The same things were measured in two ways. Each way mixes the same 12 hidden numbers, adds some noise and spreads widely along 7 directions of its own, which tell nothing about the thing.
Some things both ways: the first way, then the second way.
[-12  11  -3 -18  15  -3   7   1  12  12   6  18   0   4   5 -22 -20  12
 -14  -1  -9]
[  1  -7  26   8  -3  26  29 -24  10  15  13 -12 -11 -23  -3 -10   2  -7
 -23  19  22  12]

[ 16 -16  14   5   1  -6  28  -3   0 -14  11  23 -11  13   9  -2 -23 -15
  -2  10  -2]
[  1  -4 -27  18  14   7   7   8   9   2   9  13  12  -8 -13   5   0 -19
   8   3   7  -2]

[  0 -17  -6 -15  -4 -19  -6   9   5  13  13  11   3 -28 -19  -9 -19   7
  15  -6  -8]
[ 11   5   8  -2  -7   3   3   1  -1   0   1  14  10  -8   2   7  -1  -6
 -12   1  -1   4]

[ -6  23  -6  -2   9   7   0  -6   3   4  -4  14  -5  13  14   9  15   3
 -14   2   8]
[ 17   4   6   3  -7 -11  11  -3   4 -20 -15   0 -12   2  -2   1   1  -4
  16   5 -12   8]

[-21 -12  20 -10  -1 -19  28 -16 -11 -11  14  54 -31  -4 -12 -19  -5 -12
 -11  10 -35]
[  2  -1   7  -8  -1   2   9 -29  -5  21  -4 -12  -4 -13  14  -5  -6   5
   7 -27 -12 -17]

[ 15 -13   0 -15 -17 -20   7   1  -1 -12  26   7   9  -3   5 -10 -16 -25
  15   0 -13]
[  4   5   3   0   4   3   4  13   7  -4  -2  11   0  -1  -5   7  -3 -21
   0  -1  10   7]

[ -5  26   0  10 -12   6   6   2  13   4  13  17   9   2  10  -5  18   1
  10  -1   7]
[ -2  -3 -17  -1  -5 -13 -17  20 -11   7  -3  -3   4  20   2   4  -6  14
  -3   3 -13   5]

[  9   9  -2  -8  -2  -5  13  -7  22   8  25  27  -7   8  17 -14   0   2
   4  -1  -1]
[ -1 -10  11   4   3   6  25  -4   5   2   3   7 -12   3  -3   0  -1 -17
 -10  -2  10   1]

[  4  -6 -26   4   2  16 -17   4 -13   0 -27 -21  17  10  -1  19  31  15
   0   2  12]
[  5  20 -15   6  -8   1  14   4  -9  -2  -1  17 -17 -20 -28   7  -9   2
  15 -13   0  -4]

[ 12 -28   1 -15   4  -7   3   3   3 -24   3  16 -18  25   0 -21  -1  -2
  -9   8 -16]
[  6   8  -1 -10  -2 -10 -10 -10   8  -4 -12 -16 -21   3  -5  18   9  19
   7  15   6  37]

[-12  12  -9  13   8  23  14   5  11   4  -3   2  20  -1   5  15  13   7
  -5  -5  21]
[ 3  7 11 -2  4  4  6  0 -3  1 12 -3  8 -6 -2 -5 10 10 -7 19 12  6]

[ -4 -17 -15  -1  -1   7  18   3 -10  -9 -10  13 -22   2 -17   9   7   5
  -7   4  -8]
[-11   5  18  -6  -3  16 -15  15  -7   4  10  10   0  -7   0 -10 -18 -12
   3 -25  -6 -19]

[-14 -16  -6   0   8   8 -10   4  10   1  -1  -7  27 -24 -23   2   1   8
  22 -12  -7]
[-7 -9 -9  8  9  3  2  4 -3  3 19  0  4 -2 -9 -7  8 -2 -4 14 20 -7]

[-17  16 -31 -21  10  -3  -3  -5  24  14  17  -8   8  23  35 -12  15  12
 -15  -1   7]
[ -5  11  14  20   1  12   4  27  25  -1   7   3 -32 -14  -2  -2  -1 -20
   5   7   8  44]

[ 17  -7 -18 -13   7  -4 -17  13 -12   5 -18 -26  22   8   6   0 -19  -3
   6  13   4]
[ -2  -3  20  -8 -11  -4   1 -10   7 -12  -2  -1 -17  -5   8  -5   2   0
  -3   4   2   3]

[ 13  -4 -16  -4   1  -3  10   9   5   5   7   5  -5   1  11   3 -16   1
  -2  11   6]
[  7   2 -13  28   1   2  19  18  -3  -5  -4  18  -1  -7   0   4   2 -22
  21 -10 -11   6]

[-13  13 -10  10  10  14   7   2 -17   9 -24   0  11  11  17  14  11  -9
   0   3   6]
[ -4  -7  24  -5   0   3  -8 -12  12   8   6 -14   0   0  13  -9  -1   8
  -6  -1  -6  -3]

[ -3 -14  -8   3   3   6   7  -8   8  -5   9   0   8   1   6   3  14  -5
  16 -19  -3]
[ -4 -14   1  14   9  14   9  14  16  -1  11   4 -12  -6   4 -19   0 -29
  17  -6   7  10]

[ -5 -35 -25 -38   1 -23 -10  10  18  -3  18  -3 -17  -1 -15 -26  -6  14
  -2 -12 -15]
[ -5  -4  -5  -6 -10   9 -26  18  -9  12 -17  -3  -2   3  15  11 -14  -2
  -9  -6  -3  20]

[  6   5 -13 -12  12   6  -9  -3   9  23 -13  -4   1  -2  11   6  -8   7
  -8   2  18]
[  8  -8   1   4   0   1  17   5   7   0  -7   7  -3  -4   6  -5 -11 -20
  28 -12 -14   2]

[ 11 -24 -27 -32  10   2   8  -1  17 -19  16 -28  -8  52  -3  -9 -38  20
 -24   5  19]
[  3  -7  -5 -16  14 -14 -20  -2 -13 -13   0  -7  18  22  12   3  12  19
   6  18  -8  -1]

[-19  -7 -19 -13  24  16  -2  -5 -11   0 -19 -11  14  16  -1   8  -3   9
 -18  -2   5]
[  4   2 -11  18   7 -11  14  -2   6 -13  10  -2   9  -2 -11   1  20  -2
   9  25  13   2]

[ -9 -34 -29 -22  22   8  -5  -5   4   0  -9  -4 -10  16  -9  -4   8  26
 -13 -15   1]
[ -7  -1  -1  -7   2   0   2 -15  -4  -1   5   3   5  -2  -7  10   4  -3
  -8  -1  14 -12]

[-34  -1 -23 -30  14   7 -23 -25  19  28   2   1  16 -17 -12  -6  26  28
 -10  -8   0]
[-27 -30 -16  -3  10 -18   8  -4 -28  15  -1 -12   6  28  21   1   1  -2
   1  -6   2 -30]

[  5 -31  -8   2  -7  -9   6   8  -4   2  -7  10 -14 -21 -21  10  14  -4
  20  -1 -10]
[  8   6   1  -3  -5  -4  -2   1  -5   0 -16   5  -3   5   9   8   1   8
  -1 -17 -14   4]

[  1  10  -8 -24  10  -6  -1 -10  29   8  15   1  -9  -5   4  -7 -23   2
  -2   9 -14]
[ -1   6 -15   9  10   5  -7   3   3  -2 -11  -2   2   4 -11   6  -2  -2
  12 -14  -4  -3]

[ -2  -1   4  16  13  13  22  -4 -23 -25  -9  32 -13  18   9  20  13 -11
 -14  11  -7]
[-13 -20   4   5   6   7   1 -15 -12 -10   5  -1   3   0  -7   3  -1 -20
 -11  10  20 -32]

[-11   1 -20 -30   9  -5 -16 -14  23  41   0 -10   4 -18   2 -18 -18  20
 -12  10   7]
[-21 -10  -5  -2   5  -9   6  -5 -10  18   5  -2  14   9  16   3 -12 -20
   8 -23 -11 -26]

[  3  -5 -15 -26   9  -5  -6  -1 -29 -13  -8   6   1  15 -13   0 -22   0
  -7  15 -16]
[  9  13   4 -12  -7  -5  -3  -9  -4 -13   8  16  -6  -9 -25   7   1   8
 -10  -3  11 -19]

[ 10 -21   0   8   1  -1  32   6   9  -2   6  11 -20   7   2  -4 -13   6
 -11   6   8]
[ -2   8   1  14   0   4  12   1   6  -9  11   7  11  -9   1  -1   7 -20
  -9  13   7   6]

[ 27   1  -5   9  -8  -2  -2   9  -1  -7   7 -20  23  23  19   1 -15 -13
  22  -8  23]
[ 23  -2  -8 -20 -10 -23  -9 -10   8 -14 -10   3   3  10  12  -3   7  17
   7   2 -20   9]

[ 13   0   4  -1  -7   4  12  -3  13  -1   5   2   2   5   6 -10  -5  -4
   1  -4  -1]
[ -3 -15 -22  22   1 -12  17   5  -3 -10 -11 -16   8  26  19  -8  16  -7
  14  18 -10  19]

Other things, the second way, with their names:
J353: [  2   8 -19   2  -3 -17 -15   0 -15  -1 -10  -2   7   2  -2  14   1  26
  13   0 -18  -8]
J592: [ -1  -5  14 -28   0   1 -11   7   9   9  -7  -5  -9   1  -3 -12 -22   7
  12 -16   2 -15]
J609: [ -2  -7   6  -7  -9   3  -3 -11  13  -9  -3   4   4  -5  -5  -6 -17 -17
   7 -12  -6 -22]
J71: [  8  -9   2   0   0   8  20   9   0  16 -12   5  -5  -1   9  -7 -10  -8
  -1 -12  -1   3]
J980: [-13 -15  -3  -1   0  -2  10  -4  -3  -2  -4  -2   3   4   9  -6  -2 -16
   5  -4   8 -15]
J76: [ -1  24   0   1  -8   4   1 -19  -3   7  -3  -7  22  -7 -14  19   3  10
 -28   7   7  -3]
J143: [ -5  10   8   4   1 -11  11   0 -23  -8   6   9  12  10 -13  18   3   6
 -11  10   0 -20]
J657: [ -9 -34  -9   9  -3 -17   7  -6  -9  -7 -15 -15  10  23  42 -10  13  -7
   5  13 -11  -3]
J888: [ -2   9  -1   0  -1   2 -14   6   6   4  18  10  14 -14   1  -2  -4   8
   3   2 -13   0]
J238: [ -8   3 -17   0   6  -8   3  -9   5  -1   7   0  -1   3  -3   1   4   9
   5   2  -5   5]
J409: [  6 -11   6  -7   9  21  -7  23  12   6   7  11 -14 -18 -15  -8 -19 -16
  12   3  20   3]
J814: [ -6 -22  -1   7   0 -14   4  11  -9  -7 -19  -1  -6  16   7   1  -7 -17
  12 -10   0 -30]
J647: [  0  11  -2   1 -14  -1 -10 -23 -10   4 -20 -17   4  -4   7  11   1  17
  -4 -11 -13  -3]
J243: [-16 -13   9  11   9  -6  14   8  -8  -5   2  -2 -13   4  17  -7  13  -1
   6   8  10  -3]
J586: [ 12  -2   0  14  -8   3  17   2  -1   0  -1   2  -2 -10  11 -15  10  10
  -2   9  -7  11]
J709: [ 11  15   0  13  -1 -17  32   1   3 -17  -4   9  -4  -2  -3   2  24  11
  10  11   4  11]
J114: [ -9 -22   9  -5  -7 -13   2   4  -8 -15  -5  -7  -1  15  20 -25  -8 -11
  16  -4 -13 -30]
J836: [ -9 -23   2  23  -5 -17  37  -9  -8  -6 -24  -9   2  22  27   4   8 -20
   6  -2 -11 -11]
J855: [  5  13  -5  -8   6   0 -10  24   3  -1   3  -1  -3   8 -10   3   3   6
   2  13  10  30]
J689: [  7  15 -28  -8  -3 -27   6 -22 -19  -9 -18  -3  15  14   0  10  11  23
  18 -17 -20 -17]
J281: [  9  -7 -19  23   9   8  36 -17  -4  10 -20 -12  -7   0   8   1  20  -5
  18 -10   3  19]
J340: [ -4  -2  -3   4 -11  17  10 -26 -10  -7 -10  -3   4 -14  -7   5   8   2
  -6   5  17  -2]
J42: [ 12  14  18 -20 -16 -11  -6  -9   9 -12 -13  -3 -12  -4  17  -6   9  28
  11  -4 -14  22]
J887: [ 11  20   3  -5 -10 -10   4   7  11  -6   1  16  -3  -9 -11   0   1   5
   2 -10  -1   0]
J790: [ -4  -8  -6   7  -6  10  -8  -9 -12  14 -11 -13   2  -2  24  -1   4  17
  -9  -4 -12  10]
J626: [  2  -1 -19  10   0  10 -19  12   3   8   0  -4  -3  -4  -5   6  -8  -2
   0   7  -4  23]
J857: [  7   7  -7  -6  -1 -15  10 -14 -11 -12  -5   6   8  -1 -10   7   1   2
  16  -5  -4 -25]
J903: [ -5   6 -24  -6   7   1 -17   9   8   6  12  -1  19   1 -16  -2  -5  -3
  -2   6  12  -2]
J599: [ -1   6  -3  10   5   5   4  20   5  -7   0  15   2   1  -1   5   4 -10
  -4   6   5  17]
J873: [  3 -21 -23  18  12  -7  40  -9 -24  12 -13   0  -5   1  19  -5  10   2
  23  -5  -9 -10]
J285: [ -2   7  -9   7  -4   3  16   3  -3  17  -3  -3   8   3 -17   5  -3  -2
 -13  -6  13  -6]
J52: [-11  -5 -18  12   8   9 -12  30 -10  17   6   5 -12   4 -15  13  -5   6
 -15  11  19  14]
J598: [ -2   8  12   8   0  -7  12   2   4  -2  -8  -4  -2   7  11   6   3  -1
  -6   2 -11  12]
J463: [ 11  -9  11   1   7   9  10   7  10  -7   5  10  -6  -6  -1 -14  -7 -10
  21  -2  -8  -1]
J80: [ 3 -8 -9  6  1  4  2  9 -6  3 -1  8 10 -2  0 -1 -7 -7  5  0 -5 -9]
J46: [-19  -3   9  15  -1   0   5   0   5   2   1  -3   0   5   1   2   5  11
 -26   6   6 -13]
J572: [ -9 -19  35  -4   8  27  -1  -6  14  12   6 -10  -5  -6   2  -1 -15 -26
 -14   5  20  -2]
J831: [  0  -3   5   6   7  -1  -7   1  -1  -2   4  -7  14   6   5   2   5  11
 -13  23  -3   0]
J234: [-4  0  3 -3 10  2 -7  5 10  1  4 -8  5 -2 -1 -4 -1  3  8 10  7  1]
J616: [  9  10  16 -14 -20   6   3 -11   8  16   3   4   2 -22   3   3  -7   4
 -18  -1   4  11]
J573: [  2 -12  -6  13   2  -5   5  13  -7 -15  -4   8 -15   8   7  -2   8  -7
   3   9  -1   8]
J731: [-10   2   5  11  -1  15  17 -10  -7   6  12   3 -10 -18 -10   0  -4 -21
 -18   2  17  -8]
J28: [-10  -6  -1 -10  -1   1   0 -10 -11   4   0   7  -4  -2   4   3  -7  -1
  11 -21  -6 -16]
J797: [  8  -8   3   2   2   6  -2   0  13 -11   0   5  -2  -4   6 -12  -2 -17
  13  -5  -8   2]
J908: [ -6  -9   0  16   6  19  -5   6   4   3  17   6   5  -9 -14  -8 -11 -21
  -6  -4   5 -21]
J923: [ 19   3   6   0  -6   3  -5   8   3 -13 -13  15   0   5  -5   7  -2  -3
   3 -12 -12   4]
J740: [  5  -6   3  14   4   2  11   0   1  -7  -8 -13 -14   4   5 -18  10   9
   5   6  -5   2]

Some of these things the first way, each followed by its name:
[ -5  -5 -15  15  -1  14  -3   4 -25  -8 -30 -10   2  12   5  25  31  -6
   0  -3  10] : J626
[  8 -46 -19 -13   6  -9  11  10  -7 -17  -1 -21  -4  36   2 -10  -7   1
  -2 -13   5] : J657
[ 16 -34  -1  -3  -4 -11  15   8 -25  -9 -27   2 -27  -6 -28   5 -21  -6
  -9  34 -14] : J731
[ -1 -19   4  -6   3  -7  17   6  -5   1   3  16  -4   7 -10 -16 -30  11
  -9   8  -2] : J888
[ 11 -28 -12  -2   7   4  26  10 -16 -18 -12   5 -26  36  -4   6 -11   0
 -17   5   8] : J80
[ -8  18 -11  15  10  19   2   6 -18  -3 -25   2  14  17  17  24  19  -1
 -15  20  18] : J353
[ 18  -6   2  27   6   6   8  29  11   3 -25  -4 -10 -19   2  11  -8  -4
  12  21   1] : J647
[  3   1   7   6   6  -2 -11   0  16   9   4   9  14 -13   8  -9   3   4
  22 -22  -6] : J609
[-36  16 -22 -25  29   9 -27 -13   6  38 -26   3   7 -31  -2  15  16  11
 -12 -10   0] : J572
[-15  19  19   9   5   3  11 -10  16   6   8  33   2 -20  -9   1  10   1
   2  -3  -6] : J114
[ 25 -12  11  25   0  15  15   3  15   3 -15  10 -14 -18 -10  16   1   4
   6  17  12] : J689
[ -2  -4 -14  -2   5  -6  22  12   1  -5   9   3   7  38  25 -14   3  -1
   6   2  -6] : J46
[  0  -5 -16   3  16   2 -13  13   7   9 -20 -15   4 -13  -1  22  11  -7
  15   9   9] : J814
[  7  20 -21 -17  10   5 -16   2  -2  26 -12 -19  45 -16  11  13 -19  -4
   1  17  12] : J709
[  1 -14  14  11  -3  -8  22  14  24   4   8  25 -17 -21 -11 -15  -8   7
   8   0 -14] : J76
[-23   6 -11 -25  27   3  -1  -9  38  17  12  -3   6   3   4 -11 -16  18
 -19  -3   8] : J234
[  1 -20  -6   1   2  -4   2  18 -27   4 -20   8   5  -4  -3  -3   1  -7
   3  -7   0] : J616
[ 19 -27 -21 -19  15  -8  20  18   9 -15   0 -21 -38  44  -3 -17 -58  13
 -10  15  -2] : J908
[ -8   8 -38  -3   3  21  -8   5  -2   8 -12 -11  15  24   8  12  27  31
 -12  -2  24] : J143
[  6 -19  -1 -14   7  -5 -16   3  14   8  -3  -7   9 -22 -25  -3 -21  14
  10   3  -4] : J857
[ 17 -20  -1  -5 -20  -4   2   8  11 -13  10 -13  15 -10 -15  -3  -4 -12
  22  -3  -2] : J855
[ 26 -11   0  10 -15 -11  23  16  20   8   5   0 -13   5  10  -5 -11  -4
  10  20  11] : J598
[ -1  18  -4  -5   1  -1   4 -10 -17   1  -4  21   4  -8   0  21   3 -13
  -6  22  -3] : J573
